There are 9 hidden switches. A switch that is on adds its own fixed numbers to the row, and there is some noise. The rows also spread widely along 10 directions, which tell nothing about the answers.
In the rows, 128 means zero.
Known rows, each followed by its switches (1 for on, 0 for off):
[126 159 138 139 161 147 146 102 101 115 111 140 117 162 145  84 141 114
 112 106 119  52 178 131 117] | 1 0 1 0 1 0 1 1 0
[135 154  96 105  80 101 138 147 154 152  66  55  70 134 130 129 133 140
 158 133 161  71 131 162 101] | 0 1 0 1 1 1 0 0 0
[137 105 120 122 140 157 145  80 149  96  90 169 157 193 175  40  95 142
 138 131 146 110 145 157 122] | 1 0 1 1 1 1 1 1 0
[ 99 142 135 120 163 143 147 106 108 112 105 166 145 166 179  84 152 135
 104 104 151  94 159 131 114] | 0 0 0 1 1 0 0 0 0
[142 113 117 101 123 184 148  96 108  92  81 161 154 156 151  74  87 106
 146  86 119  99 162 139 122] | 0 1 0 1 1 0 1 1 1
[165 131 162 142 137 174 171 124  91 139  88 114 111  79 103 115 130 154
 124  98  91 145 133 140 118] | 0 0 0 0 1 1 0 1 0
[140 115 140 147 122 167 139 132 143 140 109 174 154 141 149 135  87 144
 136 107 114 144 105 186 118] | 0 0 1 1 1 0 0 0 0
[129 136 142 171 145 171 144  92  99 141 157 115 146 156 170  63 123 121
 113 105 134 120 146 148  96] | 1 0 0 0 1 1 1 0 1
[150 119  94 111 118 161 135 116  79 151 109  73  98 119 136  74 139 115
 116  94 128 128 152 136  94] | 0 1 0 1 0 0 1 0 0
[149  95 113  74 142  88 124  66  97  91 155  83 107 160 128  65 115  99
 131 125 134  90 150 103 128] | 0 0 0 0 1 1 1 1 1
[ 98 151  92 107  82 131 155 154 123 127  90  58 103 142 155 141 123 118
 119 119 165 106 158  95  94] | 0 0 0 1 1 0 1 1 0
[156  97 108 147 144 116 119 135 121 156 139  95 103 109 144 127 120 140
 139 123 131 122 101 206 102] | 1 0 1 1 1 0 0 1 0
[131 137 118 106 133 101 133 116 154 108 117 116  97 166 132 137 107 123
 160 134 124  84 134 146 124] | 0 1 0 1 1 0 0 1 1
[112 115 109 117 124 115 146 147 121 132  49 120 117 122 161 127 149 143
 137 119 172  94 135 147 100] | 0 1 0 0 1 0 0 1 1
[137 142 108 108  70 116 136 149 131 141 123  57  98 122 133 156 108 118
 152 114 145  66 129 154 105] | 1 0 0 1 1 1 0 1 0
[153 135 101  92 112 135  82 108 172 127 118 133 107 185 148  89 105 121
 137 130 132  44 141 173 119] | 0 0 0 0 0 0 1 1 0
[177  80 121  76  93 104 110 115 175 131  93 111  80 179 108 146  55 144
 143 152 106 168  80 131 141] | 0 0 0 1 1 0 1 0 1
[163 105 145 127 131 138 162  96 137 111  98 102  96 136 111  81 116 154
 128 140 108 173 130 100 125] | 1 0 0 0 1 1 0 1 1
[127 150 113 108 106 114 143 125 145 122  92 100 108 143 137 118 149 124
 150 134 146  85 156 118 120] | 1 0 0 1 0 0 0 0 0
[124 106  98 136 109 134 149 137  93 138 127  88 148  92 169 114 136 125
 159 106 175  99 128 174  89] | 1 1 0 1 0 1 0 1 0
[153  89 142 116  98 133 162 101 119 112 136 123 148 133 122 138  80 117
 173 120 114 162 106 124 128] | 1 1 0 1 0 1 0 0 1
[147 114 102 102  75  95 124 131 169 123 118  85 132 129 134 146  98 115
 183 142 149 109 114 161 124] | 1 0 0 1 1 0 0 0 0
[115 133 137 205 185 177 168 119 102 144 121 150 164 115 181 105 137 158
 158 118 150 127 123 205  91] | 0 1 0 1 0 1 1 1 0
[156  64 110 112 173 142 114  83 144 117  94 156 129 159 172  29 122 172
 126 132 145 158 118 184 111] | 1 1 0 1 1 0 0 1 0
[132  69 108 115 167 120 110  89 107 137 125 148 156 158 201  54 123 153
 119 125 183 131  99 194 105] | 0 0 0 1 1 1 1 0 0
[147  74 136 176 129 208 164 134 110 156 115 132 152 109 167 105  88 180
 119 102 129 223  91 180  85] | 1 1 0 1 1 1 0 1 0

New rows, each followed by its switches (1 for on, 0 for off):
[120  94 104 109 145  67 140 117 141 108 120  90 119 128 147 129 134 142
 152 156 165 144 114 131 119] | 0 0 0 1 1 0 0 1 0
[129 105 106  84  97 146 113  94 104 121 171 132 164 171 166  61  92  93
 102  84 145  82 148 142 106] | 0 0 1 0 1 1 0 0 0
[144 111 122 130 163 120 117 133  85 158 123 120  87 132 144 154 122 129
 135 106 123  79 107 185 110] | 0 1 0 1 0 0 1 1 1
[115 169 139 176 121 173 121 149 155 146 130 187 167 159 164 172  92 116
 159 110 121  33 127 209 112] | 0 0 1 0 0 0 1 1 0
[112 123 107 158  82 164 159 144 124 150 121 122 168 140 170 143  84 119
 158 113 155 130 115 168  89] | 0 1 1 1 0 1 1 0 0
[161 124 102 105 138  99 142  99 112 115 116  66 103  95 116  82 154 124
 170 130 138  89 145 156 121] | 0 0 0 1 0 1 0 1 0
[154 146 132  93 120 136 150  85  90  85 146 111 141 118  96 104 110  76
 173  86  88  76 173 131 137] | 0 1 0 1 1 0 0 0 0
[136 144 117  88  77 136 160 135 119 107  74 105 111 136 111 161 102 103
 166 114 122  74 157  99 127] | 1 1 0 1 0 0 1 1 0
[117 100  91 126 156  54 131 112 138 111 140  80 121 133 169 119 159 125
 170 164 182 103 124 149 112] | 1 0 0 1 0 0 0 1 1
[134 107 121  88  85 119 132 135  88 131 130  97 138 114 126 162 100  97
 127 101 136 118 124 113 118] | 0 0 0 0 1 0 1 0 0
[150 138 131 132 103 160 138 134 129 142 121 107 115 130 126 139  99 120
 139 100 103 126 126 158 118] | 0 0 0 1 1 0 0 0 1
[116 121 117 154 163 138 130 129 126 134 125 156 147 138 181 123 132 134
 159 114 151  85 122 201 102] | 0 1 0 1 0 0 0 1 1
[142 103  95  54  80 122 125 117 113 123  85  97  92 165 141  93 110 106
 117  99 142  91 149 110 117] | 1 1 0 1 1 0 0 0 1
[166 120 135 106 106 113 137 107 108 104 149 121 148 122  96 168  68  76
 188 105  88  86 122 163 149] | 0 0 1 1 1 0 1 0 0
[116 152 145 158 131 154 153 158  87 152 133 127 121 118 140 207  97 121
 143  89 114  82 117 173 105] | 0 1 0 1 1 0 1 1 0
[126 125 129 124 142 143 108 143  66 180 187  98  83 150 159 147 119 118
  67  73 116 103 111 157  93] | 0 0 0 1 1 0 0 0 1
[151  64  84  65 111 129 131  87  95  90  93 110 141 150 158  51 104  98
 144 104 159 111 153 127 116] | 1 1 0 1 1 0 1 1 1
[109 130 138  99 110 122 163 118  88  98 168 111 120 145 110 177 106  86
 126 102  97 113 153  53 125] | 0 1 0 0 0 0 0 1 1
[150  83 133 101 153  75  98 112 119 124 179 131 130 125 132 164  99 127
 144 126 121 107  87 171 132] | 0 0 0 0 1 0 0 1 0
[146  74 120 106 151 171 143 109  72 120  94 158 155 109 158  88 125 135
 120  93 134 149 129 141 119] | 0 0 0 1 0 0 1 1 0
[129  86 110 118 111 103 146 114 123 103 132 106 149 138 142 145 101 104
 168 140 150 133 124 108 115] | 1 1 0 0 0 0 1 1 1
[110  94 115  70 138  83 129 127  93 128 106 107  65 172 161 133 142 142
  73 120 156 107 126  86 113] | 1 0 0 1 1 0 0 1 1
[152  81 145 123 200  77 137  77  88 120  83 186 136 131 132 103 146 149
 166 143 137  87 100 181 145] | 0 1 1 0 0 1 1 0 0
[118 157 134 135 142 138 163 111 110 123  93 123  96 172 148 100 131 131
 121 119 133  62 162 128 116] | 1 0 1 1 1 1 1 1 0
[116 138 121 171 158 142 163 135 126 149  58 110 108 125 187  79 171 170
 131 126 183  98 140 180  90] | 1 0 0 1 1 1 0 1 1
[173  90 153 146 190  96 126  88  91 138 154 138 146  80 127 112 148 143
 165 128 119 121  89 203 136] | 0 0 0 0 0 1 0 0 0
[111 120 117 114 113  46 147 137  88 132 158  89 137 101 131 200 132  95
 179 124 161  62 103 155 125] | 0 0 1 1 0 1 0 0 0
[150 182 127 144 122 142 163 118 159 113  58  92 106 121 115  89 151 123
 183 128 119  82 172 156 126] | 0 0 0 1 1 0 0 0 1
[ 97 141 117 157  88 141 138 132 158 113 173 137 223 141 192 144  88  93
 186 114 170  89 133 186 104] | 1 0 0 1 1 0 0 0 0
[ 88 112  83  86  94  82 122 145 129 127  99 135 145 164 193 145 114 116
 156 114 207  16 125 186  99] | 0 1 1 1 1 1 0 1 0
[127 132 143 118 107 147 138 127 142 131  90 189 152 166 157 135  87 135
 142 107 135  78 116 180 129] | 0 0 1 1 1 1 0 0 0
[127 165 144 198 162 170 153 114 118 163 134 105 114 148 166  86 138 154
 120 119 133 113 136 183  91] | 1 0 0 1 1 1 1 0 0
[132 145 146 145 111 115 180 124 149 121  89 113 131 119 123 152 132 143
 182 150 137 124 127 126 130] | 1 0 0 1 0 1 0 0 0
[ 86 138 110 118 144 159 150 127 110 116  96 144 150 151 200  81 154 139
 100  98 177  91 167 134  94] | 0 0 0 1 1 0 0 1 0
[163 129 133 101  98 184 161  98  84 104 104 115 142 122 123  83  92 101
 145  78 107  86 166 133 127] | 1 0 0 1 1 1 1 1 0
[127 121 107 130 123 128  80 146 173 165 174 129 104 184 174 156  74 145
 127 124 134  90  87 218  92] | 0 1 0 1 1 0 0 1 0
[127 150 120 133 149  91 149 143  89 162  84  74  59 115 119 163 169 139
 137 132 137  90 126 139 109] | 0 1 0 1 0 0 1 0 0
[ 98 121 120 178 144 113 145 159  91 167 125 112 146 100 180 154 157 130
 124 111 173 113 111 180  84] | 0 0 1 0 1 0 0 0 1
[106 114 116  95  86  98 159 120 155 122  74 106  99 207 156 132  92 137
 133 149 169 125 123  88 114] | 1 1 0 1 1 1 1 0 1
[160  96 130  70 143 104 106  73 117  82 161 142 142 159 119 106  86  97
 149 119 106  85 137 132 148] | 0 0 0 0 1 0 1 1 0
[137 111 106 201 137 152 155 143 118 173  94 108 159  92 176 109 135 154
 166 129 173 144  96 227  86] | 0 0 1 1 0 1 1 0 0
[178  69 129 103 121 107 144  92 121 128  71  98 104 134 119  84 112 148
 139 144 135 171 105 118 131] | 1 0 0 0 1 1 1 0 1
[126 105 102 152 115 144 138 151  99 158 131  65 122  96 169 114 143 131
 109 107 163 142 128 150  79] | 1 0 0 0 1 0 0 1 1
[122 120 110 123 124  64 147 113 146 125 123  82 111 149 132 152 116 131
 186 170 160 118 107 138 117] | 0 1 0 1 0 1 1 0 0
[156 111 116  68  76 157 108 111 105 129 158 114 119 147 113 116  89  92
 110  83  93 105 142 111 116] | 0 1 0 0 0 0 0 0 0
[152  72 117 136 148 171 127  95 116 136 137 143 157 148 173  63 108 145
 116 122 135 191 112 152 106] | 1 0 0 1 0 0 1 0 0
[134  65 117  92 143  80 144 100 103 103 136  82 114 120 131 108 135 138
 112 145 145 186 122  75 118] | 1 0 0 0 1 0 0 1 0
[112  87  68  66  89 130  98 132 123 124 137 129 152 163 192 107 103 110
 124  97 180  78 130 157  92] | 0 1 0 1 0 0 0 1 0
[126 148 121 167 171 143 173 112  92 123 110  74  95 113 143  74 170 130
 136 111 127 112 171 139  99] | 1 1 0 1 1 0 0 1 1
[138 131  86 119 102  96  99 130 120 169 137  39  67 157 150 111 132 108
 120 124 158  62 132 161  85] | 1 1 0 0 1 0 1 0 1
[144 114  81 123 144 103 129 132 121 138  33  78  98  92 157  64 190 146
 157 129 187  74 146 189  94] | 0 1 0 0 1 0 0 1 1
[173  74 107 151 139 129 118 110 110 168 107 109 117 116 155  62 139 146
 139 121 147 127 101 206  93] | 1 1 1 0 0 1 0 0 1
[ 89 149  92 197 130 171 188 150  62 161  98  56 131  97 182  85 179 118
 119  97 182 107 167 139  53] | 0 1 1 0 0 1 1 1 1
[124 149  93 130 110 159 150 116 142 124  59 108 126 153 169  31 158 129
 126 114 163  90 182 147  99] | 1 0 1 1 1 0 0 0 0
[167 128 149 130 130 138 157  77 137 109 135 109 128 129 100  77 126 131
 154 140  96 144 145 112 133] | 1 0 0 0 0 1 0 0 0
[151 122 128 146 134 104 156  87 151  95 114 121 180 110 126  80 126 119
 203 144 141 112 136 178 130] | 0 0 1 0 1 1 0 0 0
[ 93 108  98 154 141 117 132 132  85 144 156 125 177 124 209 120 152 104
 151 100 194  81 126 186  87] | 1 1 0 1 0 0 0 0 1
[100 117 123 116  55 127 179 178 117 130  50 131 149 132 155 218  77 118
 158 110 170  92 108 126 114] | 0 0 1 1 1 1 1 1 1
[132 129 114  96 119 163 159 118 133 108  56 112 105 141 137  70 134 149
 109 114 131 145 165 100 113] | 0 0 0 1 1 0 0 1 0
[121 115  99  91 126 113 139 126 104 127  25 131 119 136 172  89 147 146
 150 114 194  46 141 174 109] | 0 1 0 1 1 1 1 1 0
[112 145 121 109 109 123 136 123 111 128 171  93 118 152 142 142 110 106
 114 106 127 111 140 113 111] | 0 0 0 1 1 0 0 0 0
[120 130 134 151 155 163 135  90 136 114 150 155 167 184 182  74 107 129
 127 120 137 129 144 151 113] | 1 0 0 1 1 0 1 0 0
[111 132  72 143  70 112 114 168 172 168  75  93 119 160 175 148 117 119
 159 145 192  71 114 184  81] | 0 1 1 0 0 0 1 0 1
[158 117 116 126  89 114  89 148 156 191 124  98  80 162 138 159  78 145
 122 133 134  89  74 204 103] | 0 0 1 0 1 1 1 0 0
[108 131  99 155 128 158 187 124  64 132  70  91 149 100 174  46 172 115
 136  81 176 104 172 155  81] | 0 1 1 1 1 1 0 0 1
[ 98 122 125 141 147 155 153 139  77 159 136 102 115 131 173 117 147 149
  68  97 147 171 127 119  87] | 0 0 0 1 1 0 0 0 0
[117 148 140 216 137 161 153 140 124 167 155 114 172 116 181 142 110 140
 163 118 157 122 102 222  88] | 1 0 0 1 1 1 1 0 0
[148  62 102 123 110 140 125 137 127 150  78 128 142 118 176  97 108 160
 136 116 174 144  90 194  91] | 0 1 0 0 1 1 0 1 1
[122 131  92 100  68 118 156 141 159 102  74  81 132 141 144 146  95 104
 177 132 161  98 145 121 115] | 0 0 0 1 1 0 1 1 1
[127 153 141 100 131 108 141 112 130  87 100 158 137 161 135 157 100  94
 184 114 125  15 153 149 149] | 0 0 0 1 1 0 1 1 1
[106  91 120  92  87 126 103 154  99 159 169 137 127 186 175 203  56 110
  90  93 146 116  81 134 105] | 0 0 0 1 1 0 1 0 1
[111 108  92 148 125 139 180 145  86 143  83  79 126  90 162 101 160 145
 136 115 175 146 134 142  79] | 0 1 1 1 0 1 0 1 0
[146  89 145 126 157 133 150 114 107 118  53 187 160 116 162 106 136 145
 155 107 146 118 116 178 139] | 1 0 0 1 1 0 0 0 1
[117 170 138 160 100 180 162 141  85 174 122 102 101 149 140 131 125 117
  99  90 118  78 151 124  87] | 1 1 1 0 0 1 1 0 0
[109 152  99 149 144  69 138 117 145 120 133 102 132 147 146 144 135 102
 202 156 158  50 136 182 114] | 0 1 1 1 0 0 1 0 0
[121 100  73  79 101  91 115 106 123 114 107  87 133 160 174  66 125 107
 130 128 195  56 151 142  99] | 0 0 1 0 1 1 1 1 0
[110 103  72 119  93 116 113 135 133 135 151  93 179 128 192 109 112 105
 164 109 193  99 121 201  83] | 0 1 0 1 1 0 0 0 0
[141 151 131 147 168 159 163 124  84 127  76 123 116  80 133  94 181 140
 143 100 120  89 162 161 118] | 0 0 0 1 0 0 0 1 0
[106 125 109 106 144 104 157 127 104 127 100  72  75 151 146 123 145 145
  96 136 153 143 143  78 103] | 0 0 0 1 1 0 1 1 0
[125  92 120 129 165 138 110 110  88 147 163 154 153 139 190  90 144 134
 107 100 153 113 117 177 104] | 1 0 0 1 0 0 0 0 0
[166  58 111 105 161 100 127  90 131 101 118 130 146 121 136 104 104 143
 172 154 133 170  99 157 138] | 0 0 0 1 0 0 1 1 0
